There are 9 hidden switches. A switch that is on adds its own fixed numbers to the row, and there is some noise. The rows also spread widely along 12 directions, which tell nothing about the answers.
In the rows, 128 means zero.
Some rows, each with its switches (1 for on, 0 for off) after it:
121  129  117  127  123  118  122  119  128  111  139  123  130  117  136  124  124  145  118  126  123  119  147  121  125  124  110  113  129  123  136  152 -> 1 0 1 1 0 0 0 0 1
120  127  144  113  129  136  120  131  114  92  111  139  126  117  109  108  122  116  134  125  129  121  131  129  138  138  144  144  120  130  149  125 -> 1 0 0 1 0 1 0 0 0
117  145  118  134  114  147  116  125  107  111  124  140  123  142  129  108  133  123  135  127  143  113  129  134  117  134  108  123  109  136  142  141 -> 0 0 0 1 1 1 0 1 1
130  132  135  150  117  137  126  98  111  91  158  128  119  115  167  125  101  154  152  151  162  108  130  141  104  113  110  121  131  132  128  141 -> 1 1 0 0 0 0 0 1 1
128  119  129  146  110  130  124  127  135  100  134  137  122  89  130  125  122  151  150  124  142  117  128  118  126  107  135  139  103  107  137  146 -> 1 0 0 0 0 1 0 0 1
129  118  100  145  121  118  128  137  91  86  136  104  161  150  124  130  146  131  159  143  101  139  118  147  134  164  121  120  127  141  123  164 -> 1 1 1 1 0 1 1 1 1
128  131  133  155  127  140  130  114  130  129  131  122  125  130  136  122  134  105  151  140  137  138  118  130  135  146  128  132  103  121  146  101 -> 0 0 0 1 0 0 0 0 1
121  121  131  125  138  117  115  125  136  116  133  121  122  129  127  135  116  147  128  106  108  119  132  138  124  121  134  125  128  133  116  129 -> 0 0 0 1 1 0 0 0 0
119  115  136  138  133  104  123  106  131  103  141  103  135  146  131  116  127  124  131  131  94  121  132  140  149  157  122  113  116  134  141  121 -> 0 1 1 1 0 0 1 1 1
105  133  131  123  122  129  126  128  123  107  126  128  127  139  116  103  112  141  122  130  145  107  147  134  137  147  120  123  108  131  159  139 -> 0 0 0 0 0 1 1 1 1
113  139  103  96  139  132  121  133  113  88  109  151  115  115  117  114  121  127  111  110  141  123  146  123  112  126  127  116  149  128  138  157 -> 1 0 0 0 1 1 0 0 1
123  126  122  137  137  125  127  111  133  105  117  133  121  127  129  124  127  142  139  125  109  133  132  146  130  139  132  114  125  144  144  119 -> 0 0 1 1 1 1 0 1 0
122  129  124  137  111  131  123  129  125  100  121  131  129  124  133  123  124  156  140  136  117  109  129  138  130  123  126  133  116  131  136  150 -> 1 0 1 1 0 0 0 0 0
108  113  108  135  139  103  150  118  146  102  110  116  128  117  126  115  104  132  130  146  146  137  158  146  144  185  142  113  123  107  173  132 -> 0 0 1 0 1 0 1 1 1
119  116  132  127  124  109  116  97  133  96  137  134  107  102  140  107  109  144  116  117  135  107  151  127  123  119  121  117  117  116  149  139 -> 1 0 1 0 1 1 0 1 1
139  136  130  134  126  130  122  113  105  104  147  127  138  127  134  117  145  134  141  143  113  135  128  130  124  129  122  114  126  142  126  130 -> 0 0 0 0 1 1 0 1 1
131  117  100  125  135  103  121  113  118  112  121  134  117  95  110  118  144  129  113  94  118  145  150  106  133  135  132  103  136  120  138  153 -> 0 1 1 1 0 1 0 1 1
134  120  110  152  114  128  123  112  117  76  113  142  112  109  140  118  142  127  159  143  118  130  111  147  124  138  140  130  112  126  134  151 -> 1 1 0 1 1 1 0 1 0
125  135  100  142  120  124  127  115  128  92  123  123  122  148  154  123  134  136  133  159  107  123  124  158  119  148  115  115  122  135  129  154 -> 1 0 0 1 1 0 0 0 1
125  130  133  135  125  137  126  133  118  126  123  134  129  115  111  120  127  137  142  121  145  132  133  121  134  131  138  136  113  129  142  126 -> 0 0 0 0 0 1 0 0 0
122  128  121  128  133  123  121  102  119  101  127  131  107  132  144  121  105  151  126  128  136  114  136  149  116  128  126  117  132  136  136  132 -> 1 0 1 0 1 0 0 0 1
124  137  107  144  125  134  132  129  125  111  119  132  125  133  128  124  138  129  143  136  125  132  121  131  130  138  129  120  122  131  133  139 -> 0 1 0 0 0 0 0 0 1
122  142  111  126  113  134  122  133  111  144  124  133  134  122  116  104  154  96  112  129  144  133  144  100  134  144  106  122  114  113  145  150 -> 0 0 0 1 0 0 0 0 0
118  127  128  113  128  135  118  117  115  93  103  153  101  111  124  105  121  95  125  112  145  117  124  125  118  131  146  142  121  108  138  131 -> 0 0 0 1 1 0 0 0 1
115  131  97  116  139  113  122  116  129  131  114  132  119  123  120  112  152  98  93  105  116  139  149  111  133  142  108  100  138  121  146  142 -> 1 0 1 1 0 0 0 1 0
114  130  133  146  115  139  137  103  131  105  127  139  116  106  154  110  101  128  140  152  175  111  143  133  122  135  116  129  116  112  167  127 -> 1 0 1 0 0 0 0 1 0
115  135  127  116  139  121  117  122  106  138  146  114  132  139  116  112  124  119  108  109  148  126  157  115  133  140  104  107  134  135  140  132 -> 1 1 0 0 0 0 0 1 1
126  144  142  134  122  146  131  104  117  106  138  134  123  124  141  109  119  138  139  155  148  118  130  130  130  133  119  120  118  134  150  117 -> 0 0 0 0 0 0 1 0 1

New rows. What belongs after each?
121  137  119  129  122  144  133  130  128  89  115  156  126  96  122  119  134  148  145  124  131  124  129  116  124  109  135  123  129  127  146  138 -> 0 0 1 0 0 1 0 1 1
129  139  118  137  133  133  119  108  126  130  117  141  106  119  124  118  149  135  127  118  122  140  129  132  136  129  125  109  120  139  144  116 -> 1 0 0 1 1 0 0 1 0
113  149  100  126  119  139  124  137  111  118  114  140  127  141  122  109  150  115  120  130  136  123  134  123  128  137  104  113  128  137  140  156 -> 1 1 0 0 0 0 0 1 0
123  130  114  130  139  127  133  125  122  112  119  130  132  133  128  130  133  129  135  127  115  135  125  138  125  136  134  118  141  139  128  127 -> 0 0 1 0 0 0 0 1 0
131  119  118  146  134  132  125  121  112  96  113  129  124  137  126  129  130  119  161  125  112  138  107  150  126  146  149  136  116  134  131  119 -> 0 0 1 1 1 1 0 0 1
122  122  93  157  142  132  148  137  143  113  86  133  123  123  113  132  142  105  158  134  128  168  116  141  141  175  159  130  113  119  157  115 -> 0 0 0 1 0 1 0 0 1
116  137  133  115  110  142  115  134  117  84  114  149  125  118  120  110  119  154  131  123  123  96  135  128  126  112  124  136  119  137  145  153 -> 1 0 1 1 0 1 0 0 0
117  138  122  123  122  135  115  121  116  117  124  146  107  118  118  108  128  148  116  108  146  112  143  121  125  113  118  118  116  134  145  142 -> 1 0 0 0 0 1 0 1 1
130  121  131  129  123  122  138  123  128  97  119  132  140  89  124  118  128  125  140  144  125  138  140  118  139  143  146  132  130  110  148  136 -> 0 0 1 1 0 0 0 0 0
138  123  121  131  129  119  131  123  114  98  126  126  136  108  123  127  139  147  139  139  111  140  129  128  136  133  146  122  134  127  131  140 -> 1 0 1 0 0 0 0 0 1
119  133  145  112  129  128  108  127  95  118  142  120  131  153  115  107  123  115  118  116  130  108  136  123  131  133  119  129  123  139  124  132 -> 0 1 0 0 0 0 0 0 1
125  138  116  119  134  129  131  129  112  96  134  130  143  109  119  119  128  138  132  130  137  137  152  115  125  140  119  105  148  136  142  149 -> 0 1 0 1 0 1 0 1 1
129  129  78  152  125  140  137  139  114  120  111  136  132  113  122  139  151  123  156  124  142  157  116  124  118  144  128  124  126  120  129  158 -> 0 0 0 1 0 1 1 0 0
139  119  127  147  115  130  115  106  102  95  120  137  107  123  139  128  124  159  152  129  118  117  106  154  120  116  146  142  115  139  116  142 -> 1 0 1 1 0 0 0 0 0
118  135  126  119  128  131  118  102  125  92  119  138  102  139  149  107  118  109  117  136  127  109  128  141  114  135  121  123  123  127  136  133 -> 0 0 0 1 1 0 0 0 1
133  122  125  131  129  118  114  113  96  128  124  128  116  122  111  115  120  161  127  116  141  130  148  138  135  138  133  122  117  142  143  134 -> 1 0 1 0 1 1 0 0 0
120  142  98  147  123  140  132  124  137  125  139  135  126  111  147  140  129  149  138  121  148  129  135  119  106  111  103  107  134  124  127  149 -> 0 0 0 1 0 0 0 1 1
125  124  141  141  118  124  120  105  125  114  142  122  122  139  145  116  122  126  131  135  118  107  122  133  126  126  122  131  106  127  131  123 -> 0 0 1 0 0 0 0 0 1
135  113  122  141  143  100  124  81  111  115  154  109  112  126  156  120  119  105  124  133  139  139  138  138  116  150  120  106  136  121  122  126 -> 0 1 0 0 1 0 0 1 1
123  117  120  143  134  115  135  114  136  125  146  106  139  112  140  125  118  100  129  142  149  145  154  122  129  161  109  117  124  110  152  128 -> 1 0 0 1 0 1 0 0 0
136  110  117  132  130  110  114  105  94  104  114  133  109  127  118  114  141  122  126  114  113  133  117  142  130  138  148  131  120  135  123  141 -> 1 0 1 0 0 1 0 1 0
129  122  126  119  131  116  131  126  129  84  130  128  142  105  131  125  134  123  131  138  104  131  131  126  124  132  141  125  143  120  122  147 -> 0 0 0 1 0 0 0 1 0
132  121  108  131  139  111  117  105  113  116  130  125  110  144  137  128  130  125  116  119  112  130  124  144  113  134  128  118  133  142  109  143 -> 0 0 0 0 0 1 0 0 0
130  122  105  141  125  119  114  106  113  118  124  133  103  132  133  121  139  135  122  111  120  127  123  133  121  123  122  118  115  134  127  142 -> 1 0 1 0 0 1 0 0 1
142  104  120  141  128  110  121  113  58  105  124  109  131  146  112  109  129  102  146  139  144  147  123  148  137  183  149  141  116  132  131  142 -> 1 1 1 0 0 1 0 0 1
139  138  123  125  125  142  115  121  73  100  122  141  128  119  113  119  122  164  151  122  142  131  136  135  122  130  133  122  140  156  130  146 -> 0 1 1 1 1 1 0 0 0
124  123  138  138  125  134  122  127  116  82  126  130  127  116  122  120  117  148  157  129  131  121  128  141  134  134  141  133  118  137  144  133 -> 1 1 0 1 0 1 0 1 1
128  134  97  139  124  139  140  146  121  113  97  148  136  99  107  132  153  147  153  122  127  152  126  121  134  132  146  125  133  125  141  147 -> 0 0 1 1 0 0 0 1 0
124  142  124  133  110  135  119  123  124  83  135  136  131  129  137  109  144  139  133  144  103  109  128  127  127  122  109  113  117  142  135  155 -> 0 1 0 1 0 1 0 1 1
120  129  137  130  126  132  120  114  108  104  148  120  127  144  137  119  105  139  136  131  141  109  129  139  119  131  118  128  117  139  129  133 -> 0 0 0 0 0 1 1 0 1
115  133  107  151  139  137  138  114  138  111  120  125  119  137  152  133  112  129  148  148  150  136  133  159  118  157  118  116  129  133  150  120 -> 1 0 0 1 1 0 0 1 0
118  139  117  152  129  142  149  120  143  116  129  131  134  119  152  128  125  116  148  158  151  137  132  133  121  145  117  118  128  122  151  120 -> 0 0 0 0 0 0 0 1 0
112  143  126  141  130  145  132  130  140  114  125  131  134  131  133  130  114  150  149  132  133  119  138  133  132  130  114  117  130  143  151  122 -> 0 1 1 1 0 0 0 0 0
131  130  131  136  126  129  127  117  103  122  138  122  137  121  121  114  129  133  136  137  143  138  144  122  139  145  121  120  118  133  153  124 -> 1 0 1 0 0 1 0 0 1
122  126  122  128  135  127  131  121  138  110  116  140  124  106  122  119  134  116  129  121  120  136  135  116  134  131  134  122  127  122  148  122 -> 0 0 1 0 0 1 0 0 0
